The rows are grouped in 4 different ways at once. Each group adds its own fixed numbers to the row, and there is some noise. The rows also spread widely along 14 directions, which tell nothing about the answers.
Known rows, each followed by its group in each grouping:
[  9  30  -9 -14  49   6  -6  -6  21  -7 -32  -9  23  29  19   1  -1  61
  -2 -28 -20  18  20  -8   1  19  -8   1   4 -37 -31  34 -37 -11 -37  -3
 -11  13   0   4  42   8 -31 -16   8 -33   2]	j_607 san R zeler
[-12  13  27 -12 -38  31  15   1  22   9  -9  25  16 -31  -1   9  30  -5
 -18  11 -13  10  -6  -4  -1  -1 -12  11   7 -18  19   0   6 -18  33  -9
   4   7 -39   7  -2 -21  22  11 -10 -22 -22]	j_524 san E Linit
[-14  20  26  -9 -10  13  -3  10   7  -5 -34  37  16 -12  29  26 -13  30
  16  -4   4  18  29  -4   1  -7  18 -41 -15   8   4   3  30 -13   5  -9
   0   7  19 -11  -6 -20 -40  11  12  -3 -31]	j_379 girol E zeler
[ -9  19  28  -1   5  11   9   2  23  -3 -18  20  10  -5  20   3   5  28
   1  -5 -15  11  28   0   6  -2  -4  -2  -7 -20  16  17  -7 -12  -7  -4
  -9   8 -19   6  -7 -17   2  -9   7 -31 -23]	j_892 girol B Linit
[ 17  27  35   7   9  -6   8  24  35  -7 -21  19  14  18 -25  22  33 -25
 -15   6 -22 -52  37 -26 -22  31 -12  -4  12 -32  -3  -8  -5 -21   9 -35
 -26  36  27  11  -3   2 -28 -46 -29 -25   8]	j_524 doli A sifen
[ 17  38  25  -8  16  15  11  23  31  25  -8  45  27 -23   7  -9  13   5
 -24   2 -13   9  12 -14   2   1 -38   4  18  -9  44  13  -4 -17  17 -35
 -18   7  24  -7   3  18  -6 -15 -21 -11  -7]	j_892 rel R sifen
[ 17  16  14 -18   1  14  -3  32  37  20  -7  35  31 -22  19 -22  14   9
 -17  16  -1  13  17   6  29 -11 -35  14  19 -18  46  11   6 -12   9 -33
 -35  14  12  28   2   4   2 -18   4 -16 -17]	j_561 niba A zeler
[ 18   3 -16   6   6  44   3  11  39 -22   8   6   4  11  -2  47  15  29
  -3 -10  -8 -31   8   9  -6 -18  44 -13  10 -18  -7  -3  15 -15   9   1
  -3  33 -11   4 -15  -5 -18 -11  13 -14   4]	j_607 doli B Linit
[-31  28  -2 -20   1   8  10  46   6   0 -14   4   9  -3 -17  35 -14 -12
 -31 -17   6  25  26  -2  -1  -3   9 -20   5  18  20  10   1  -2  18   7
  16  -9  50 -48  20   5 -63  19 -21   5  -9]	j_379 rel E sifen
[ -8  35   5   3  24  -7   2  -9   9  -3 -14  13 -12  29   1   8 -17  15
  10 -30 -33 -16  43   8   4  20   0 -12 -21 -12   6  21 -26 -23 -26  16
   8 -12   4 -10   8 -11 -31  -3  -6 -38  -3]	j_561 niba R Linit
[-23  -7 -23   3 -31  14 -32 -34  18   2   5  31  23  10  17  13 -10 -30
  11 -25  13   4  -1   0  14 -22 -10  11  -3   5 -33  -8  -9 -22  -2  -3
  -6  24  31   9 -24  -2 -38  31  15  53 -17]	j_607 san R Linit
[-11   9   3   8   2  19  -7   4  31 -23 -27  -2   6  30   9  31  -5  35
   6   3 -18  -7  17 -28 -16  31   2  -5   6 -25 -43   1 -29 -17 -17  -2
 -13  33   9   7 -28   0 -25  -8   8   3 -10]	j_607 san A zeler
[ 11  13 -15 -29  16   0   0 -29  25  -2 -11 -22  35  15 -16 -28  28  13
 -10 -39 -11  -5  -1  25  12   1 -16  28  16 -39 -46  12 -36  -2 -25 -19
  -6   6 -24  11  63   0 -10   0 -10 -47  16]	j_524 rel B Linit
[ -6   1 -14 -35 -19  38   2 -13  13 -17 -18  -5  20   8   5   2   0  19
 -12 -11  -2  20 -26  10   8  15   9  10   5 -13 -31   9 -26  -2 -17   4
  16   8 -31 -13  36  -6  -1  63  -1 -11  -6]	j_561 doli E Linit
[ -7  -3 -17  -6 -10   5 -18 -17  29  -4   8  11  27  -7  -1  16  11  -3
  -3 -35  10  -2  13  15  16 -43  11  -2  13 -19 -27   4  21 -17   1   2
  -8  29   0  31  11 -15 -34 -14  22   0  -2]	j_524 rel E sifen
[ -9  28  -1 -10  12   8 -15  24  28  -3  -7   0 -13  57 -24   4 -15  -6
  -1  -2 -47 -37  32   9  10  48 -14   5  -7 -17  11  13 -64 -10 -30  -7
 -13 -19  30 -10 -14  12 -16   4 -34 -45  13]	j_561 san R sifen
[-15   0 -34 -30  -6  30 -60  18  12  -1   3  26  35  25  30  27 -32 -22
  -9 -10   8  19   3  17  43 -26   5 -13   9  17  18  24  -7  -2  -5 -14
  -7  -3  77  -5 -13  19 -49  46  20  49 -18]	j_379 girol A Linit
[-19  24 -34 -12  17  25  -1  24  24  -8  12 -22   2  25 -17  20  -5  12
 -23 -32 -18  -1  21  28  16 -14  15   5   9 -13  10  24 -33   3  -6  18
   8 -19   4 -29  11   8 -25   3  -8 -33   3]	j_892 rel B Linit
[-17  21   7 -24  -5   8 -12  -2   0  -6 -31  22  10  21   5  24  -8   3
  21 -19  -1 -18  26   1   4  13  22 -37 -19   1 -31  -4   1  -5 -10 -19
   7 -11  35 -33   9 -17 -58  20 -15 -15 -13]	j_607 doli A sifen
[ -6  -1   8  -2  10 -24  -8  -4  25  12 -16   7  18   5   1 -10   0  21
 -21 -17 -15   4  30  -2  17  -2 -11   4  11 -14  -7  17   2 -32 -15   1
 -10  13  26  58   1 -15 -26 -18  21 -29   9]	j_524 doli E Linit
[ -3   3  -1  -2  -5 -23  -7 -32  31  35 -23  -2  21   3   0 -37  28  52
  14 -21 -34 -23  11  13   5  -6 -14   1  14 -29 -50 -10 -15 -28  11 -32
  -9 -10   4  36 -15 -12  -5 -41   2 -60  16]	j_607 girol R Linit
[ 15   6 -31  -7  18  12 -14 -28  30   6 -13  -3  43   4  16 -11  16  49
  -4 -27  -4   6 -16   1  -2 -16  -4   0  32 -31 -55   9 -13  -9  -2 -24
 -11  23   2  12  20  17 -16 -12  13  -7   7]	j_892 girol A sifen
[  8  15  20 -30  -6  39 -12  49  20  -7 -14  46  33  -8   7  39   1 -40
 -32  20   3  20  10 -18  14  10  -8  -6  12   7  59  17  21 -15   9 -26
 -12  25  52   1  14  16 -32  27 -16  27 -17]	j_524 san B zeler
[  6  41  40 -29 -10  41   4  22  -1  -2 -33  55   2  14   7  16 -15 -18
  -1  16 -26 -11   8 -12   0  54 -11 -14 -21  15  44   1 -21  -9 -13 -27
   7 -19  31 -49  -8   8 -13  60 -45  -6 -21]	j_607 doli B zeler
[-13 -24   6  22  -3 -15   0   6  50 -27  -6   7 -11  35 -20  17 -33   1
   9   2   7 -16  40  -5  -2  20   6   1  -3  11 -34 -13 -10 -31 -40  10
 -23  53  52  46 -43  -6 -48   8  20  26  20]	j_561 rel R Linit
[-11  42  31   6  18   8  -2  -9 -12  -3 -17  66  -3  -2  32  32 -33  -4
   8 -24 -10  14  41  -5   2  -1   3 -38 -36  22  47  30  14 -22  -8  17
  18 -14  28 -32  -6 -16 -40  26   0   6 -33]	j_892 girol A Linit
[ 15   4  13 -41  -6  35  -5  33  33   0  -6  45  43 -32  27   1  12  -8
 -16   7  39  38   9  14  43 -31  -7   9   4  -9  44  16  29  -4  -4 -30
 -34  32   8  19  41  -6 -20  19  14   6 -23]	j_607 doli R zeler
[ -3  21  17  13  10  39  16  37  38 -35  10  28  -3  -1   5  31  -7  -6
  10   4  30  -5  37  11   0 -15  14  -3 -10  -7  29   4   0  10 -18   1
 -36  42  -6 -30 -11  -1 -25   4   6  18 -29]	j_892 girol A sifen
[-44  11  -7 -13  -1  -8  -7  12  13   1   8   5  -9  20 -18 -13 -32 -26
   9 -27  13   5  47  45  38 -10  -8  12 -24  11  16  11 -30   1 -41  16
 -16 -22  33 -12  13 -12 -48  37  -5 -14  -9]	j_524 san R Linit
[-13  25  19  -4   5   4   0  69  36 -15 -20 -10  -3  44 -24  29  -3 -16
 -39  18 -38 -15  43 -24   1  50 -16  14   8 -21  29  15 -51 -12 -11   4
 -19  12  37   3 -26  13 -21 -16 -25 -22  -1]	j_561 doli E zeler
[  5   9   3  -8  -9  17  -4 -11  22  -8 -11  26  10  16   1 -11 -13  15
  38  -8  10 -25   7  20   0  10   6 -13 -14   5 -29 -21  -1  -3 -28 -28
 -15  15  16 -11   2  -3 -34  33  -7  -2  -3]	j_561 san E sifen
[-34   7   7   1  -8 -33 -29 -19  15   5 -21   8  21  23  13 -11 -13  -6
   4 -26 -10   6  40   0  24  -3 -24   7  -8 -12 -26  15 -28 -18 -25   0
 -16   2  35  32 -16 -14 -35 -13  17  -5 -12]	j_892 girol E Linit
[ 14  12   6 -12   3  13  -7  -5  21   2  -4  24   8   7  -9  12   3  -3
 -14  -9 -31 -18   9   7  11  12   1  -5   2 -10  24  17   7 -32  -5   0
   5   4   1  28   9  -8  -5   8  -3 -29  13]	j_524 niba E Linit
[  3   9 -18 -21   0  21 -20   0   9   8 -19   6  22   4   7  42   9  30
 -24 -18 -41   1  -8 -12   4  -1  28 -33  24 -11  -7  20  22 -35  27   1
  32  -3  12  19   9  -4 -21  -1   8 -22  11]	j_524 niba E Linit
[ -3  10  52 -11 -25  -2 -26   3  18   6 -47  65  39 -14  42  33  13 -14
   0  16 -13  14  27 -48   6  11 -16 -23  -3 -11   8   6  27 -40  17 -37
 -17  33  43  39 -27 -15 -26 -23   8  18 -30]	j_607 girol R zeler
[ -4  18  14  -8 -13  20 -16  23  33 -13 -10  17   8   8   9  42  15  23
   9  -5 -24 -21  41  10  17 -18  30 -30  -5 -30  11   9  19 -14  15  -8
 -10   6 -12  18 -20 -32 -17 -42  17 -49 -17]	j_379 rel E zeler
[-32   0   6 -19 -62  16  -8  24   9  19 -20  38  24 -29   9  22  -2 -35
 -18  11   6  25  -2 -16  10  -7  -8 -13  12  23  11 -19  25 -21  43 -14
  13   5  48 -10 -25  -3 -35  35 -10  39 -30]	j_561 niba E zeler

New rows. What belongs after each?
[  3   3   2 -25 -10  31 -14  20  45 -20  -6   0  13  22  -5   7  12   7
  17  10  -4 -28  17  20  24   9  11   4   6 -36 -13  -2 -17   2 -27 -32
 -40  25 -14  17   5  -9  -4  -1   3 -28  -2]	j_524 niba R sifen
[ -5  25  -6 -18   9  11  -6  11  18 -17 -31 -12  11  29   7  16   5  55
  23 -18 -16 -11  26  12   0  11  29 -27  -7 -29 -40   5 -13  -1 -15 -10
  -2   0  -9 -15  22 -15 -36 -14  -1 -53  -8]	j_561 san E zeler
[  6  14  -9 -24  10  48   0  24  31  -7   4  19  15  -4   8  12  -6  15
 -14  -3   9  15   0  15  18 -13   2   2  10  -7  23  17  -6   2  -9  -8
 -11  10   3 -17  10   8 -13  26   0   3  -9]	j_607 rel A sifen
[-12   2  -5 -29 -14   6 -33  29  22   9 -13  14  28  21  -1  17   2 -30
 -40   9 -32   5   9  -8  26  15 -14   3  19  -7  25  24 -21 -24  16 -14
   1  -6  57  25 -12  12 -17   7  -9  -5   4]	j_561 girol A Linit
[  2   4  -9  10  24 -15 -18 -25  16  16   4  39   3   4  13  -7 -24  32
  13 -41  -9  -6  40  34  26 -34   8 -25  -9   6  13  21  25 -32 -23  19
  -5  -9  29  43  -9 -15 -37 -11  29 -30   3]	j_524 girol A zeler
[ -1  42  41 -21   2  50   7  25   9   1 -25  54   2  -8  37  15 -21  30
  18  16 -12   7  17  -6   7  17  -3 -26 -17   8  44   5   0  -2 -11 -28
  -4 -14  14 -43 -29  -2  -8  36 -14  -5 -36]	j_607 rel B sifen
[  2  20  17   8  15  33  20   7  15 -13  -9  31  -5   6   2   6 -33  15
   9   5   5   6   7   0 -17  27  -7  -1  -6  23  14  -4 -14  -8 -31  -3
  -6  20  21 -31  -8  13 -27  59 -12  26 -11]	j_524 san B Linit
[ -6  15   9 -21   9  27 -15  24  15   5 -26  27   3  18  19  30 -23  36
 -10   7 -37   0  17 -18  13  25  16 -31   2   2  21  17  -3 -25 -10  -7
  10 -13  43   8 -33   0 -20  18   1 -20  -2]	j_607 doli B sifen
[ 20   8  -4 -10  11  57   5  28  31  17  19  46   8 -28  18  10 -10  24
 -40  14 -15  25 -16  12  20 -18  -6   4  21  13  84  29  12 -23  21   6
   2  -1   7   8 -23  15  23  31   7   2  -4]	j_607 girol A Linit
[-13  21   3 -24  14  11  -9  15  17 -20 -26  -6  27  29  21   7  -6   4
 -11 -12  -3  18  25  -7  16  17 -13  16   0 -26 -15  23 -44   5 -36  -8
 -16  19  12  -8  21   6 -29  16   4  -1 -21]	j_561 doli B Linit
[-21  34  -1 -51  -4  29 -19  27  -7  -3 -35  18  19  21  16  32 -13  -3
  -8 -16 -13  21  13  -1  23  19  16 -26 -13   0   7  23 -22   2  -8  -9
  16 -29  35 -51  31   0 -48  45 -21 -15 -22]	j_607 doli R zeler
[ 22  49  10 -43  24  36   2   8  11  18 -31  14  30  -1  15 -13  30  40
 -25  -4 -44  14 -11  -4   6  29 -27   6  12 -41  25  36 -36  -7   9 -28
   6 -28 -27 -21  48  11  19  -2 -32 -67  -9]	j_607 san A zeler
[ -7  29  -8  -6   7  16 -28  -1  14 -16 -12   0   9  42  12  21 -13  10
  24 -19 -22 -29  25  10  13   7   9 -11  -7 -21 -21  10 -27  -3 -28  -9
 -13   4  11 -12 -11  -2 -32   4   7  -8 -13]	j_524 niba E Linit
[ 18  11 -14 -21  10  34 -37 -27  20   5 -26  29  43   2  52  32  16  56
  -5 -15 -31  22 -13 -26  10  -8   8 -20  17 -37 -21  31   9 -35   9 -13
   8  19  -9  37   5  -5  -6 -15  31 -11 -12]	j_607 san R zeler
[ -3  36   6   2   3  21   2   5   7  -5  -7  24  27 -15  20  33  15  -1
  -3 -27   6  10  15   0  -8 -32  10 -14   1 -10   5  12  17  -3  22  -3
   0  20  -6 -30  14  -2 -37  -5   4  11 -32]	j_524 girol E Linit
[ 14  17  -2  17  19   1  -7  13  34  21  14  40  19  -4  18 -24 -11   4
  -2  -5   8  -5  25  17  14 -29 -36  14  12   6  33   3  -4 -12  -2 -21
 -35  18  49  12 -35  23 -24 -10   9  21 -11]	j_561 girol A Linit
[-21  18  35  -8 -13  -1 -15   1   7 -17 -31  39   8   6  24  31  -7   1
  28  -9   1  -1  53   3  14  -4  18 -38 -30  -8   1   9  19 -13 -12  -6
 -11   7  12   1  -4 -38 -42  -6  14 -18 -36]	j_379 girol A zeler
[ -1  -6 -19 -10 -24  34  -7 -14  20  11 -16  14  34 -14  14  13  10  31
 -20  -2 -11  21 -34 -16 -12  -4  -2  -1  38  -8 -33  -2  -1 -22  25  -9
  11  23   6   6 -14  15  -3  24   6  22  -7]	j_524 girol A zeler
[-20  22  27  -2   7   3  -1  10  15 -14 -37  20  21  -1  33  29 -14  11
  -2  -2   6  33  34 -39  -3  15 -14 -13  -2 -12 -10  15  -4 -14 -15  -6
 -15  40  23  -1   3  -6 -43   0  19  32 -32]	j_379 niba R sifen
[-24  10  -3 -14  -8   8   2  60  52   1   8 -19  18   5 -13 -20   8  -1
   0  10  30   2  40  40  35 -30 -17  28  14 -17   5 -10 -30  25  -4 -37
 -58  12  25 -14  -5   4 -29 -17   2 -15 -14]	j_379 rel R Linit
[  2   2  14  -6  -9  15   8  35  26   7 -13  38  42 -28  12  11   2 -31
 -42  17  17  39  -3 -28  -5  -3 -31  13  30  20  30  -2  15 -18  26 -27
 -11  46  64   2  -6  33 -33  24  -7  65 -14]	j_561 girol B Linit
[ -2   7  24 -13 -34   7   0 -20  26   6 -18  36  25 -19   2 -10  16  -6
  -6  -6  -5  10   1  -2  12   0 -22  10   0 -15  -5   0   2 -24   3 -15
  -5  14 -15  26   8 -20   5   6  -3 -17  -9]	j_892 rel E zeler
[ 15  24 -21 -35  -4  43 -11  39  32  26  -5   6  45 -15   0  12  37   6
 -41  10 -23   4 -27  -9   7  -5 -13   5  53 -26  18   7  -6  -7  46 -47
  -7   7  19 -13  15  33  -1  -8 -23  -7   3]	j_524 niba R sifen
[  0  -3  -8 -27   0  31 -16  34  30  -8   2  38   8   5   7  26 -32   7
  12  -4  25   8  26  31  37 -23  33 -30  -9  27  27   6  33 -10 -22  -8
 -14   9  56   4  -2  -5 -56  35  15  10   0]	j_607 rel R zeler
[  3  30  27   1   8   9   5  18  23  24 -19  33  26 -18  30  -5  14  16
 -25   9 -15  16  15 -26   1   0 -40  11  16 -17  26  11 -11 -18  22 -27
 -17  10  21   6 -26   6  -3 -19   0  -1 -25]	j_607 doli A Linit
[-28 -12 -19 -22 -15   5 -19  45  54 -31 -22 -62  22  45 -30  41  32  13
 -20   8 -18 -23  27  -4   6  12  28   1  34 -50 -63   0 -33   0  14 -21
 -19  26  12  21  -2 -11 -32 -49   7 -38  15]	j_379 rel A Linit
[  9  33  -8 -36  -6  32 -27 -11  18  21   2  29  25   8   6 -13  13  -3
  -1 -17 -33 -16  -8  25  30  -6 -21   5  10 -26  16  17 -30  -6  -1 -30
  -5 -28  -7  -7   9   5  10  12 -20 -40  -4]	j_524 rel R sifen
[-18 -17 -41 -20 -44  39 -26  16  30  13  14  17  30  -7 -14  39  11 -45
 -46  -4  -5   6 -29  -7  13 -23   1   5  41   9  -4  -5   5 -24  49  -7
  15  11  51   2 -27  19 -25  25 -10  45   6]	j_607 rel A sifen
[  7  12  41 -37  10   0 -16   9   4  17 -49  62  19   5  21   6 -27  12
 -16  14 -27  14  18 -31  17  46 -13 -35  -8  17  33  22  17 -39 -18 -27
   9 -12  72  31   1  -7 -30  32  -9 -14   5]	j_607 doli A sifen
[  5  53   6   5  33  18  13  32  17 -14  -2  14   1  10   2  24   2   6
  17 -24   9 -23  49  23   0 -15  14 -21 -15 -12  23  10   0  12  -5 -13
 -19   4   5 -58  24  -4 -49 -20 -12 -23 -24]	j_892 niba A Linit
[-12  34  56  23  29   3  49  16  10 -16 -26  42 -25 -12   1  21 -39  31
  11  -4   5  11  56 -16 -28  26   4 -32 -29  28  29   0  16 -19 -27  15
   5  15  22 -31  -9 -17 -46  22  -7  -3 -17]	j_379 rel B sifen
[ 15   5 -14   6  11  24   5  34  49  11   0   9  16  -7   1  12   5  45
  -4  11   0  -9   7   4   0 -16  14 -14  33  -1   4 -11  16 -16  20 -29
 -22  26  32   7 -24  15 -24 -17  11  -1   9]	j_892 niba R Linit
[-14   3   4  -6 -24   6  -4  11  24  34  -9  22  14  -9  -1 -19   0  17
  -8   9 -21  -4   3  14  10  -6 -17   2  18  13  16 -15  -6 -17  24 -31
  -5 -19  41   6 -43   7  -3  10  -8 -14  -4]	j_379 girol B Linit
[-19  11  12 -44   1  24 -15  18  17 -16 -32   3  28   7  21   8  -3  27
  10   4  10  24  16   5  25  12   8 -14  -1 -26 -18  20 -10   8 -30 -23
 -17   7  -1   0  35 -18 -24  22   8 -23 -22]	j_524 san A sifen
[-11  30   6 -44 -19  67  16  26   9 -17 -23  14   8  -4   5  22   3  15
   8   3   5  19 -14  20   3  13  25 -13 -11  -2   8   2 -20  21   0 -13
   6 -12 -27 -80  34   0  -9  64 -32 -15 -27]	j_607 girol R zeler
[ 36  28 -10  44  61  -3   4 -19  26 -16   3  19  -3  42  -8  10 -25  30
  22 -33  -8 -49  30   6 -34   9   3 -14   2   3 -24  -2 -13 -18 -36  -1
 -20  40  46 -10 -15  28 -57  -8   1  15  20]	j_524 girol A Linit
[  5  16   6  -6  28  18  11  71  48  -1 -12 -12  16  15 -14  17  -3  25
 -46  25 -21  10  23 -17  -2  22 -15   9  38  -5  34  14 -24 -10   7 -23
 -20  22  55   3 -18  31 -21 -14  -8  -2  12]	j_379 rel B Linit
[  9  47   1  23  46  -1  -5 -12  19  11  13  42  13  -1  44 -27 -16  27
  26 -36  10  10  49  24  21 -40 -35  12 -19 -13  31  24 -16  -4 -29  -2
 -38  10   3  -5  -2   3 -29 -20  23  -3 -36]	j_561 san R Linit
[ 15  14 -11 -21  13  28 -23  17  26  -7  -6  21  25  22  -1  25   2 -16
 -28  -5 -16   1   4  -8  11  13  -9   5  13 -13  18  25 -14 -20  -5 -10
  -7  16  34   9  16  18 -26   6  -9   4   4]	j_607 san A zeler
[ -2  23  12 -10   6   0  -5  23  25   0 -25   4  29  19   1 -20  -8   3
  -2   3   3   4  17  -2   3  20 -34  17  13 -10 -14  -1 -37   5 -29 -32
 -38  21  44 -10   2  25 -33  10 -13  13  -9]	j_524 girol E zeler
[  4  -3 -12 -25 -26   2 -12  15  29  32  -4  29  43 -15 -21 -15   8 -37
 -29  -3  13   2 -16  -1  11 -12 -30  11  34  21  -6 -22  12 -18  27 -47
  -9  14  85   8   2  29 -46  21 -26  37  18]	j_607 rel E sifen
[-19   6   5 -25 -25  24 -36   5  17  21  -2  44  23 -17  33   8  -5   7
   1  -1 -11  14  14  12  44 -31   0 -15   0  -8  34  20  24 -20   7 -10
  -6 -14  10  37 -23 -23  -3   7  22 -15 -27]	j_524 san E sifen
[ 15  22   5   4  15  10 -28 -25  24  -8   4  35  14  34  17  -7 -11 -14
   9 -15 -20 -24  19  13  16   5 -30  15 -11 -18  14  21 -37 -13 -32 -11
 -25  11   7  15 -14   4  -4   7   7   0  -9]	j_379 girol A Linit
[ -4  21 -25 -14   9   8  -1  -6   3  15  -4  16   9  10  -9   6 -17 -10
 -26 -30 -21  12  -2   8   5  10 -10  -2   5  14  14  17 -17 -24   2  13
  25 -14  37 -20  25  17 -35  38 -19   3  10]	j_561 niba R Linit
[-13   8 -16  -3   4  -7 -17 -20  18  -9   1   4  16  34 -15 -11 -15 -32
   2 -33   8  -7  17  17  14   6 -21  27 -11  -2 -26   5 -37  -9 -38   2
 -15  15  31   4  22   7 -45  28  -5  15   6]	j_607 san E Linit
[-24  16  40  12  -5   3  37  -5  17 -30 -43   0 -25  11 -10  32  -1  58
  35 -10 -13 -21  46  -6 -30  34  44 -37 -28 -17 -52 -14   0 -17 -23  17
   5  17 -37 -15  -5 -46 -31  -3   0 -56 -12]	j_524 doli R zeler
[ 23  22  12  -3   6  52 -22  21  48 -17 -17  12  36  16  29  42  37  26
 -17  27 -42 -13  -3 -40  -5  19  -7   5  31 -54   5  19 -22 -17  19 -40
 -22  41 -17  25 -29  11  23 -40   9 -10 -17]	j_892 san B Linit
[ 31  19  28  17   7  29  20  -4  26 -23  -6  50  15   4 -12  14  -3 -40
 -10   4   6 -12  -1 -19 -32  33 -29  20   5   9  15 -11 -10 -17 -21 -16
 -22  63  24 -13   2  32 -21  38 -27  52  -3]	j_524 girol B zeler
[ 25  13   4 -33  16  48   6  55  43  -1 -14   6  38 -14  10  19  28  29
 -50  24 -23  22 -10 -16   5   6  -2   4  42 -31  42  26   0  -9  26 -29
 -12  25  -1  14  17  23  15 -13  -8 -23   1]	j_561 girol B sifen
[-35  27  -6 -21  26  -7 -22  27  19  -3 -14 -30  16  28  21 -11 -16  31
  -9 -21 -14  26  49  17  46  -8 -17  18   2 -39   5  44 -49   8 -45  11
 -29 -10  -1  15  13 -10 -20 -18  27 -38 -23]	j_524 niba E Linit
[ 14  34  -1 -11  -1  30 -20 -11  19   8 -12  22  28   8  27   2  14  18
   0 -11 -30  -9  -3  -3  10   0 -16   1  10 -29   4  15 -19 -11   5 -25
  -7   2 -12  -1  -3   3   6  -6   3 -16 -18]	j_892 niba E Linit
[ 41  24  37  -6  26  13   8  33  37  -4 -16  48  13  -2  11   3   1  22
 -14  15 -15  -8  32  -7   8  17  -9  -8  -1 -11  55  17  19 -26 -16 -18
 -26  28  16  35   4  -1  -8 -15   1 -32   2]	j_561 doli E zeler
[-17   5 -44  -5   5  17  10  28  32  21  24 -16  -5   7 -37  -5 -10  11
 -39 -21 -15   7   0  40  14 -17   5  13  24  14  27  11 -30 -10  12  22
   9 -25  27 -19   0  24 -16  21 -18 -24  24]	j_892 girol R Linit
[  9  14  11  34  16 -23  -3  32  54  -2  13  20  -4  17  -9   1   6   8
   8 -11  -3 -44  75  18  15 -28  -4   4  -5 -23  18  -6   9 -20 -13  -1
 -51  34  25  49 -43 -11 -36 -74  21 -34  -3]	j_561 doli E zeler
